The rows of a group lie close to one hidden flat surface of 13 dimensions, which passes through zero. Surfaces can cross.
In the rows, zero is written as 128.
Some rows, each with its group after it:
[ 98 147  47  95  87 149 107 124  81 164 127  74 160 119 141 103 111  91
 135 113 174 101  95 102 136]  (2)
[125 102  79 103  63 124 183 120 157 144  96 134 104 136 149 149 150 131
 170 128 123  90 110 100 108]  (1)
[113 144 136  70 102 108 102 124 126 145 130 124 105 130 112 122 109  92
 174 132 156  99 104 101  99]  (3)
[129 126 141 114 182 109  78 125 106 101 163 120 105 129 159 153 145 135
 111 110 140 142 142 183 101]  (2)
[ 71 123  97 135  94 142 107 106 144 184 175  23 183 142  89 140 106 156
 123 167  79 124 109  81 113]  (0)
[165 174 105 133 111 152 144 129  92 108 109 111 158  88 142 115 138  97
 160 137 154 158 112 139 187]  (2)
[119 141 204  57 130  89 113  82  72 123 126 181 147 116 126 123  35 100
 151 102 137 229 183 160 157]  (0)
[ 63  88  98 111  84 144  99 102 109 218 124 138 116 130 198 157  97  98
 152 149 148  82 137 107 138]  (1)
[128 168 110 157 116 131 135 160 124 114  96 108 102 145  97 131 124 156
 174 156 105 133  99 120 116]  (0)
[ 84  76 139 195 134 154 112 133 167 165 126 172 121 111 112 130  67 108
 123 223  93 116 112 141 165]  (0)
[109 110 145 175 138  99 137 130 109 165 122 108 104 175 159 106 124 119
 106 124 128 115 182 106 121]  (3)
[ 89 137  89 100  92  92 103 121  75 112 149  77 141 134 139 127 133 128
 126 115 136 184 162 142  79]  (0)
[153 174 173 130 202  94  87 131  97  94  96 147 111  91 152 176 139 149
 160 137 116 134 153 159  83]  (2)
[154 106 154 107 129 127 144 121 146 105 184 104  97 143 102  98 143 100
 138 101 161 144 126 132 132]  (1)
[152 138 115 105 140 112 100 144 140 132 151  93  80 172 125 122 132 130
 151 120 104 115  84 160 137]  (2)
[105 130 149 170 125 145 167 149 130 149 116 148 119 176 157 163  97 154
 142 119 117 163 132 136 190]  (2)
[140  73 107 151 128 122 133 130 153 131 158 126  84 149  70 120 149 102
 134 145 124 122 130 128  96]  (3)
[133 113 112 127 144 128 101  98 148 162 123 147 188  83 143 142 145 132
  79 137  87  90 142 132 122]  (0)
[155 135  97 139 162 133 143 139 129 135  91  93  77 142 110 117 129 160
 146 130  95  91 113 122 140]  (3)
[104 127  86 173  96 145 161 142 122  97 113  97 143 118 165 135 148 139
 133 152 146 147 127 155 139]  (0)
[112 114 100  89 121 130  92 119 121 106 128 140 153  96 106 108 110 141
  93 141 135 119 126 144  79]  (1)
[150 117 119 149 153 148 118 116 144 157 151  91 124 132 151 142 187 154
 127 128 119  85 126 115 102]  (0)
[163  86  49 118 120 110  91 117 126 128 156 167 170  88  54  98 123  47
 106 153 144 138 110 171  92]  (1)
[185 104  93 227 173 180 176 144 157 126 145 116 131 146  79 148 135 129
 149 172 139 133 105 136 103]  (3)
[131 163 149 144 156 136 122 156 129  88 133 122 149 125  69 126 107 148
 117 128 125 163 114 123 139]  (1)
[174 143  91 119 144  78 141 148 135 124 138 153 136 152 106 156 175 111
 118  65 105 132 114 139 116]  (1)
[134 133 120 127 123 172 155 108 144 127  85 117 154 134 157  97 100 202
  94 140 111 113 127 150 145]  (1)
[132 126 114 152 143 131 133 134 135 161 156  99 123 176 122 171 117 136
 175 129 137 124 106 113  71]  (2)
[ 91  97 127 151 119 118 134 140 134 157 120 152  86 166 168 166 146 146
 139 128  97 106 138 124 130]  (1)
[ 94  98 179  35 117 113 100  82 136 108 138 154  79  90 150 101 116 121
 116 119 119 120 143 154 163]  (3)
[115 108 112 141 128 106 121 130 125 111 150 150 161 125 124 140 143 124
  84 112 120 164 148 153 108]  (0)
[123 154  97 160 125 118 136 128  79 149  62 171 133 102 156 171 108 110
 173 146 125 132 147 124 127]  (2)
[150 155 134  36  39 129 154 101  87  67  94 182 116  91 101 148 158 186
 184  79 114 212 147 138 111]  (0)
[114 118 181 126 142 169 101 123 103 156 144 151 129 122 118  90  80  99
 101 118 168 137 140 111 172]  (0)
[110 159 120 174 131 172  64 191  86 116  78 174  55 129 100 118 123 176
 152 167 126 131 111 136 117]  (0)
[141 112 145 134 174 135 133 152 153 132 153 157 136 194 158 160 156 176
  69  49 148 113 138 133  72]  (3)
[156 111 157 124 161 113 148  96 163 135 138  96 100 128 116 106 110 119
 140 153 107 106 128 128 146]  (3)
[151  92 105 174 143 133  61 146 135 137 186 181 137 116  34 147 139  76
 146 186 112 160  90 165  89]  (2)
[ 97 145 134 151  82 156 182 136 121 121  99 144 161 109 150 172 141 154
 134 104 161 146 164  63 114]  (1)
[139 133  75 146 141 173  90 130  87 152 180 131 197 117 109 158 131 100
 104 103 161 152 106 148 137]  (3)
[116 151 139 155 127 163 163 127 133 127 117 113 177 109 129 141 110 156
 129 137 147 151 139  97 120]  (2)
[167 126  97 109 150 149 123 113 120 105 109  86  41 111  70  95 143 131
 186 134 132  94  97 117 133]  (3)
[128 138 151  88 104 109 157 140 201 109 103 109 112 141  91  95 115 170
 124 137  77  81  86 107 143]  (2)
[147 119 113 126 131 116 160 110 122 151 123 123 139 137 112 119 110  95
 141 123 142 127 131 118 110]  (1)
[142 166 119 136 131 117 126 142 123 172  94 126 179 143 131 113 108 137
  92 103 105  89 132  82 138]  (3)
[177 165 153  71 156  83 187 100 156 113  78 142 144 131 189 141 135 159
 125  66  93  91 138 140 143]  (0)
[ 97 144 162  99 121  92 139 139 146  68  81 161  89 103 101 153 120 155
 155 138 105 114 135  98  95]  (2)
[201 117  91 108 215 127  98  85 107 167 117 148 162 119 158 130 153 115
  75  73 153  53 153 148  77]  (3)
[150 119  87  60  90 109 162  96 177 130 140  95 173 116 116 141 130 100
 149 119 140  91  87 109  82]  (2)
[186 158 105 101 133 159 155 114 117 126 100 198 138 103 171 202 144 143
 189  91 135 132  90 167 158]  (0)
[105 137 123 159 100  81 110 143 137 158 101 179 177 110 130 139  86  91
 125 192 120 108 133 114  76]  (3)
[129  89 172 151 138  80 185 110 135 101 125 147 106 125 190 138 149  95
 126 134 130 161 185 153 147]  (1)
[113 143 130  80 139  84 124  96 112 148  75 134 147  99 169 135 108 125
 109 112 129  77 172  92  84]  (2)
[ 78 102 100 135  80 138 159 142 146 136 122 189 170 139  85 151 103 142
  81 109 121 153 129 107 128]  (1)
[ 94  99 138 167 111 159 146 160 179 121 194 148 141 181  86 182  91 137
 134 143 144 173  76 143 116]  (3)
[115 206 136  42 114  82  92 110  46 123  85 107 163 126 140 118  94 163
 129  74 111 173 158 122 119]  (0)
[115 112 157  48 133  96  93  90 146 138 171  98 104 117 103 109 132 124
 116 107  80 120 122 143 186]  (3)
[170 141 151 177 228  95  97 118  94 124 124 120 117 133 108  98  77 109
 120 178 117 165 155 192 108]  (1)
[139 150  61 121 108 125 122 111  80 143  99  88 152  87 160 114 125  90
 154 160 148 114 113 142 132]  (2)
[138 125 169 136 128 147 170 117 149 136 118 114 128 131 163 114 131 139
 124 119 126 123 148 110 178]  (1)

New rows, each followed by its group:
[ 56 153 144  86 114 121 119 142 132  72  80 100  90 124 133 131  64 194
 139 158 128 124 108 117  90]  (1)
[175 135 127 168  84 131 208 147 138 119  75 145  90 142 107  99 164 117
 171 124 116 133 122  87 175]  (2)
[161  90  98 116 157 107 128 100 127 150 136  98  93 124 111 101 154  94
 127 121 118  91 144 132 113]  (3)
[145 146 102 132 132 143 138 127 131 166 143 121 167 166 149 172 100 133
 147 117 115 146  86 146 157]  (2)
[127 150 148 161  86  91 132 162 124  85  94 155 135  93 108 109 191 143
 112 154 101 159 174 103  91]  (3)
[ 63  89 116 170 123 185  70 152  90 112 199 125 107 147  79 154 103 130
 117 146 202 200 144 125  69]  (1)
[115 139  83  92  78 156 137 134 134  98 126 119 150 116  92 124 117 141
 139 128 151 126  82 121 114]  (1)
[101 121 117  94  88 150  98 102  79 142 123 114 128 102 159 106 113 110
 135 130 157 139 152 131 139]  (0)
[104 100 100  72  52 107 200 118 163  99 118 127 121 141 147 142 131 116
 151  95 151 127 109 120 131]  (1)
[134 109 161 124 131 187 138 109 124 168 145  88 128 152 104  93  82 145
 140 116 173 124 134  81 106]  (1)
[136  92  59 137  57 148 157 103 131 173 137 142 142 105 173 143 157  61
 161 151 143 115 107 143 175]  (1)
[166 135 133  99 169 149 137  78 117 147 107 125 160  94 171 117 105 124
 105 108 150  98 145 139 148]  (3)
[ 96 130 104 122 123 163 115 139  96 127  94 173 120 132 164 133  96 157
 109 116 156 126 131 148 140]  (3)
[131 160 124 130 149 134  91 119  78 112 117  73 111 104 193  90 129 123
 120 161 141 126 147 167 153]  (2)
[127 125 112 144 116 123 142 135 150 111 104 151 132 101 129 128 126 122
 139 169 126 122 124 139 104]  (3)
[136 132 104 174  99 216 117 145 110 130 131  97 120  92 106  89 149 102
 167 168 193 105  99  90 148]  (0)
[122 145 110 127 137 127  59 152 111 120 128 146 129 103 124 137 163 142
 106 136 111 111 120 141 119]  (1)
[143 147 177 149 157 140 164 132 116 100 129 115  87 142 155 166 147 159
 168 111 156 162 151 121 112]  (2)
[164 137 120 128 164  92 103 131 137  23 141 109 104  95  79  79 132 117
 131 191 120 168  98 213 106]  (1)
[109 127 110 112 113  92 154 140 161 111  98 161 116 173 201 183 123 147
 138 114 140 120 111 165  76]  (3)
[140 163 114  98 108 164 141 112 126 124 104 124 192  88 141 106 122 159
  98 120 124 111 119 120 153]  (1)
[143 163  98 186 186  82 129 149  88 117 203  47 202 170 114 165 131  82
 109  90 167 194 131 144  91]  (0)
[135 124 122 221 120 111 173 125 133 123 179  63 162 134 142 151 152  85
 162 176 128 204 146 150 129]  (3)
[ 97 147  99 121 116 136  65 142 101  85 137  90  86  93 165 144 133 132
 173 177 146 130  94 171 122]  (1)
[129 143 134 168 141 126 109 125 103  94 123 119 135  78 140 122 111  91
 159 198 136 163 137 166 149]  (1)
[132 128 132 119  90 140 122 131 107 104 103 118 104  88 111  80 147 125
 158 157 137 134 152 107 107]  (0)
[138 145 121 182 171 110  91 159 108 109 137 173 143 121  75 161 126 135
 121 149  98 180 133 147  95]  (0)
[140 136  69 117 125  77 134 135 120 164 116 105 141 170 156 144 144 111
 126  91 113  82 118 119  92]  (3)
[ 90 122  84 110  53 135 173 128 150 113  74 131 138 105 161  97 105 115
 128 161 131  99  98 128 176]  (0)
[104 115 185 188 144 142 147 173 169 103 129 152 117 159  85 106 109 172
  89 148  95 153 136 117 157]  (0)
[136 179 130 112 137  91 163 129 125 113  78 145 175 107  97 138  91 111
 133 111 125 136 129  85 117]  (1)
[115 144 174 185 133 146 137 140 106 143 127 149 161  87  87 142 107  78
 152 160 145 155 157  67 151]  (1)
[119 120 101  85  99  86 151 128 183 118 126 134 110 141  97 168 118 126
 169 135 120  93  94 112  60]  (2)
[172 135 178  81 165 168  96 104 157 104 231  90 155 110  51 144 162 149
 124  82 111 163  83 142 168]  (3)
[ 76 176  96 126 136  94  92 147  98 156  69  91 155 133 137  88  51 110
 108 159 104 103 117 110 137]  (0)
[ 40 117  64 107  62 140 166 110 112 139 104 103 178 119 211 143  63 122
 117 137 170 145 135 146 174]  (2)
[123 119  70  86 100 132 121 123 146 135 153 107 135 130  85 146 121 114
 136 107 108 123  71 126 157]  (3)
[109 111 103 111 117 142  72 159 116 118 176 172 120 142  68 139 152 118
 102  96 137 147  99 133 133]  (2)
[107 197 110  77 138  72 115 137  96  66  91 114 140  86 150 158 120 117
 147 109 147 134 113 138 124]  (1)
[151 121  86 130 106 132 123 123 139 140 118 158 203  90  88 117 166 119
  77 122 111 102 139  94  84]  (2)
[ 85 125 107 163 102 106 144 156 115  99 151  59 118 157 105  86  91  84
 129 162 169 172 124 117 128]  (0)
[151  96 152  47 103  89 167  98 144 104 128 179 116 118 163  98 125  80
 111  79 168 123 157 147 140]  (0)
[135 154 106 142  60 121 180 142 107 122 122  96 163 114 137 112 176  95
 142 104 150 155 146  89 146]  (3)
[105 113 132 147 133 131 119 137 127 140 135 174 170 123  90 138  98 126
  81 125 119 156 139 131 140]  (1)
[186 122 122 176 162 151 173 119 115 196 133 112 142 178 110 123 102  99
 159 117 142 149 137 109 147]  (1)
[102 141 128 160 133 144  69 133  80 130 134 147 159  66 115 137 117 102
 125 176 143 149 147 118 122]  (1)
[ 88  92  66 171 110 159  97 166 108 132 181  98 117 152 137 130 156 105
 105 124 184 132 115 137 114]  (0)
[213 110  70 178 190 110 128 132 121 138 135 151 143 172 117 114 148 138
  73 116  83 152 127 231 118]  (1)
[122 122 109 181 137 139 123 126 117 136 115  94 127 102 183 122 159 133
 129 175 136 106 145 144 118]  (0)
[109 133  48 156  54 138 189 171 123  82  94  98  86 154 113 120 166 144
 160 133 137 145  92 119 147]  (2)
[167 135 135 147 182 121 102 117 120 165  89 161 175 116 129 100 131 165
  70 123  79 100 168 137 105]  (1)
[175 150  84 116 130 125 118 101  87 109 137 128 192  63 144 175 157  84
 164 128 174 140 134 133  64]  (2)
[150 151 169 125 145 161 151 114 148 127 135  96 176 132 148 122 134 169
 100 100 140 135 140 113 145]  (2)
